The groups are shells around one centre, one inside the other: the same stretched ball of 4 dimensions in 8 sizes.
In the rows, 128 means zero.
Some rows, each with its group after it:
[112 152 148 125 112 100 110 122 140 113  38 111 106  82 155  95 124 149
  51 113  96 156]	z436
[125 163 123 117  97 119 146 108 142 127  54  90 124 115 137 103 131 146
  79  84 118 144]	z684
[120 154 134 120  98 102 125 108 143 121  44  96 113  92 144  97 136 144
  66 104  98 155]	z684
[106 135 145 116 114 150 113 121 122 135  73 105 104 113 152  93 129 123
  95 109 101 143]	z651
[119 163 130 117 109 145 147 117 126 126  71  99 124 129 141  91 121 142
  95  83 116 131]	z12
[113 156 122 123 135 178 166 155 146 149  70 109 132 162 143 146  91 156
  68  49 210 127]	z68
[110 148 151 120 106 110 104 110 125 113  53 107 102  84 154  74 135 135
  77 123  66 151]	z436
[114 158 138 119 114 142 135 122 125 124  68 105 118 120 147  89 120 141
  88  93 110 135]	z651
[115 148 137 124 110 104 121 125 153 126  35 104 111  93 149 119 124 151
  44 100 128 159]	z789
[107 158 144 130 135 140 133 150 140 123  51 121 118 119 156 116  95 161
  49  83 154 138]	z789
[107 133 131 116 125 180 138 140 136 156  78 103 115 146 147 132 112 130
  88  78 170 136]	z789
[114 134 127 111 105 158 133 115 134 151  76  90 113 130 141 114 134 121
 102  90 130 143]	z789
[ 87 133 162 130 160 187 111 174 121 136  75 140 104 133 171 117  82 142
  63  94 164 130]	z62
[ 99 124 151 115 119 158 101 125 119 139  77 109  98 111 157  93 129 116
  97 118  99 144]	z137
[105 155 143 127 139 159 136 153 132 128  64 122 119 131 156 115  93 155
  62  80 159 131]	z651
[128 167 119 113  92 130 155 100 132 127  67  84 128 125 132  90 136 140
 101  81 105 136]	z68
[127 159 114 108  91 152 160  98 129 141  82  79 128 141 128  96 139 128
 120  76 115 131]	z62
[107 145 151 118 111 132 107 115 117 119  67 108 103  98 154  74 131 129
  91 119  73 143]	z436
[100 129 150 118 124 161 108 132 121 138  76 112 101 116 158  99 121 123
  91 110 113 141]	z12
[ 98 138 160 128 134 134  99 145 131 122  51 126  99  96 166 103 108 143
  52 114 118 149]	z651
[126 148 129 114  80  82 118  89 149 124  37  82 109  78 138  97 156 135
  70 114  77 166]	z62
[ 96 142 157 126 141 160 113 152 123 127  67 128 106 118 164 102  99 142
  68 101 133 136]	z684
[124 154 129 109  83 119 128  86 123 124  69  83 113 103 136  71 154 123
 112 109  61 145]	z62
[105 159 143 127 141 169 142 154 126 127  72 123 122 140 155 108  90 154
  72  75 158 124]	z436
[120 172 124 123 120 149 164 135 138 128  64 104 133 142 140 112 103 160
  75  63 158 127]	z137
[118 148 140 118  94  96 111 101 138 118  44  96 106  81 147  87 144 136
  71 118  74 159]	z12
[109 130 133 119 119 147 125 135 149 150  56 102 110 120 149 137 120 136
  64  89 161 152]	z684
[ 97 118 161 119 117 127  79 124 127 130  56 114  87  80 164  93 135 120
  71 137  81 161]	z137
[121 141 130 117  91  94 118 104 154 131  36  88 108  85 142 114 145 138
  59 108 106 166]	z68
[122 167 125 118 105 137 152 116 133 126  65  95 127 128 138  98 122 147
  89  78 123 134]	z12
[114 125 136 111  91 116 104 100 141 141  53  87  99  89 145 105 154 117
  83 120  90 165]	z137
[125 139 120 110  85 118 133  96 149 144  54  77 114 107 134 115 151 127
  87  96 113 157]	z68

New rows, each followed by its group:
[101 140 142 120 137 190 134 148 120 144  88 116 115 148 154 111 101 132
  95  82 154 125]	z436
[100 147 149 125 138 169 127 150 123 131  73 123 112 131 159 105  98 143
  77  90 143 130]	z651
[112 161 129 122 132 174 159 147 133 138  75 111 129 154 145 120  96 152
  81  61 174 123]	z12
[103 152 149 129 137 146 125 151 134 124  56 124 113 117 159 111  97 154
  54  91 146 138]	z651
[112 155 128 125 133 164 155 152 146 142  63 111 127 147 147 138  94 156
  62  61 191 132]	z684
[107 135 147 115 106 133 104 111 122 128  67 102 100  98 152  82 138 121
  94 121  77 149]	z12
[124 152 127 115  91 108 131 100 144 129  49  86 115 100 138 101 143 138
  78  99 100 154]	z651
[106 138 151 115 106 133 101 108 116 123  70 104  99  95 154  72 139 120
  99 126  64 147]	z137
[103 142 134 125 146 190 149 166 141 153  73 118 122 158 153 147  86 149
  66  60 210 128]	z436
[110 146 135 127 129 137 134 148 154 138  45 112 117 120 152 139 103 156
  42  79 176 148]	z12
[122 144 117 109  96 152 148 106 137 150  75  81 121 136 133 114 139 125
 106  81 131 141]	z436
[119 169 122 121 122 165 168 137 134 134  74 103 134 154 139 115 102 154
  85  57 167 122]	z68
[108 154 129 127 144 182 159 165 144 147  69 117 129 160 149 146  83 159
  61  53 213 126]	z68
[ 89 130 169 132 149 140  88 162 132 123  48 138  94  93 175 112  97 146
  37 118 133 151]	z137
[109 134 136 124 124 134 123 143 157 144  43 108 110 112 152 144 112 147
  42  88 170 156]	z436
[106 141 127 120 140 200 156 159 139 160  82 111 125 169 148 148  91 142
  81  55 211 125]	z62
[100 151 143 129 153 186 143 170 131 138  73 128 121 151 158 129  79 155
  63  67 191 124]	z436
[110 142 129 116 124 180 145 137 131 150  82 103 120 150 145 122 111 132
  95  74 163 130]	z684
[114 132 134 112  98 134 118 106 135 142  65  90 106 107 144 104 144 120
  93 108 102 152]	z684
[108 142 140 128 129 131 124 147 154 135  41 114 112 110 155 136 106 154
  38  88 166 152]	z12
[109 158 137 124 133 167 147 146 129 132  72 115 123 142 150 112  97 150
  78  73 158 127]	z651
[110 127 139 114 104 135 110 113 136 142  62  96 102 103 148 108 140 120
  85 112 106 155]	z684
[103 140 142 119 130 176 129 140 122 141  81 113 112 137 153 108 109 132
  92  89 141 131]	z651
[ 95 138 150 123 148 195 127 160 118 142  86 126 111 147 161 113  92 135
  86  85 160 124]	z137
[ 96 134 163 124 130 139  92 136 119 120  62 124  95  94 166  86 116 132
  70 125  92 146]	z436
[126 159 122 118  97 113 145 111 150 130  47  89 123 111 137 114 131 148
  69  84 128 150]	z12
[ 99 118 144 118 130 173 113 143 135 155  73 111 102 128 157 130 115 123
  79  97 155 145]	z137
[103 129 151 118 115 138  99 122 126 133  64 108  97  98 157  95 131 123
  82 120  95 151]	z651
[ 93 130 155 127 147 169 111 161 132 139  65 128 104 124 166 124  95 141
  58  96 161 140]	z651
[120 146 132 120 101 105 124 114 152 130  40  95 112  95 144 116 134 144
  57  99 120 159]	z684
[114 145 147 123 101  85 101 110 144 114  32 103 101  68 153  93 138 143
  50 124  80 166]	z137
[102 143 135 119 141 204 149 155 123 151  92 115 122 166 151 124  94 136
  97  66 181 119]	z62
[ 94 128 160 127 138 144  96 151 134 131  54 127  97 101 167 115 106 139
  51 113 133 151]	z651
[101 149 151 133 145 144 123 162 142 126  48 130 112 116 163 125  88 161
  37  88 166 141]	z436
[112 136 125 115 119 173 144 135 140 157  76  97 119 146 143 135 116 131
  88  73 171 137]	z789
[125 152 122 116  93 113 139 106 150 134  48  86 119 108 136 114 138 141
  73  90 122 153]	z684
[105 154 137 122 139 188 150 151 123 139  84 117 124 156 151 113  93 145
  89  68 168 120]	z436
[107 126 139 112 108 153 113 116 128 146  74  97 103 115 149 105 137 116
  98 108 110 148]	z436
[ 94 122 157 124 136 151  96 148 133 139  59 122  96 105 166 118 111 132
  59 113 135 151]	z684
[119 140 139 117  86  80 101  94 147 121  34  90 100  66 146  93 155 132
  63 127  68 171]	z62
[121 147 123 110  95 146 142 103 130 141  76  84 119 128 135  99 140 125
 109  89 110 140]	z12
[117 147 130 123 113 121 134 130 156 136  42 100 116 110 145 132 119 151
  49  85 154 154]	z12
[102 129 139 121 134 174 126 150 138 152  70 112 110 136 155 135 106 134
  72  84 172 140]	z684
[125 142 125 110  80 109 124  88 140 135  55  78 110  97 136  96 157 124
  94 108  83 158]	z436
[ 96 127 159 123 129 139  93 138 128 129  57 121  95  95 165 102 118 131
  64 121 109 152]	z651
[108 122 135 117 114 144 117 130 150 154  56  99 105 114 149 137 128 128
  66  98 152 157]	z137
[106 163 143 130 141 156 142 156 133 123  61 125 122 133 156 113  87 162
  57  75 163 128]	z137
[113 155 144 123 111 115 119 120 132 115  50 108 110  95 152  89 124 145
  67 107  96 148]	z684
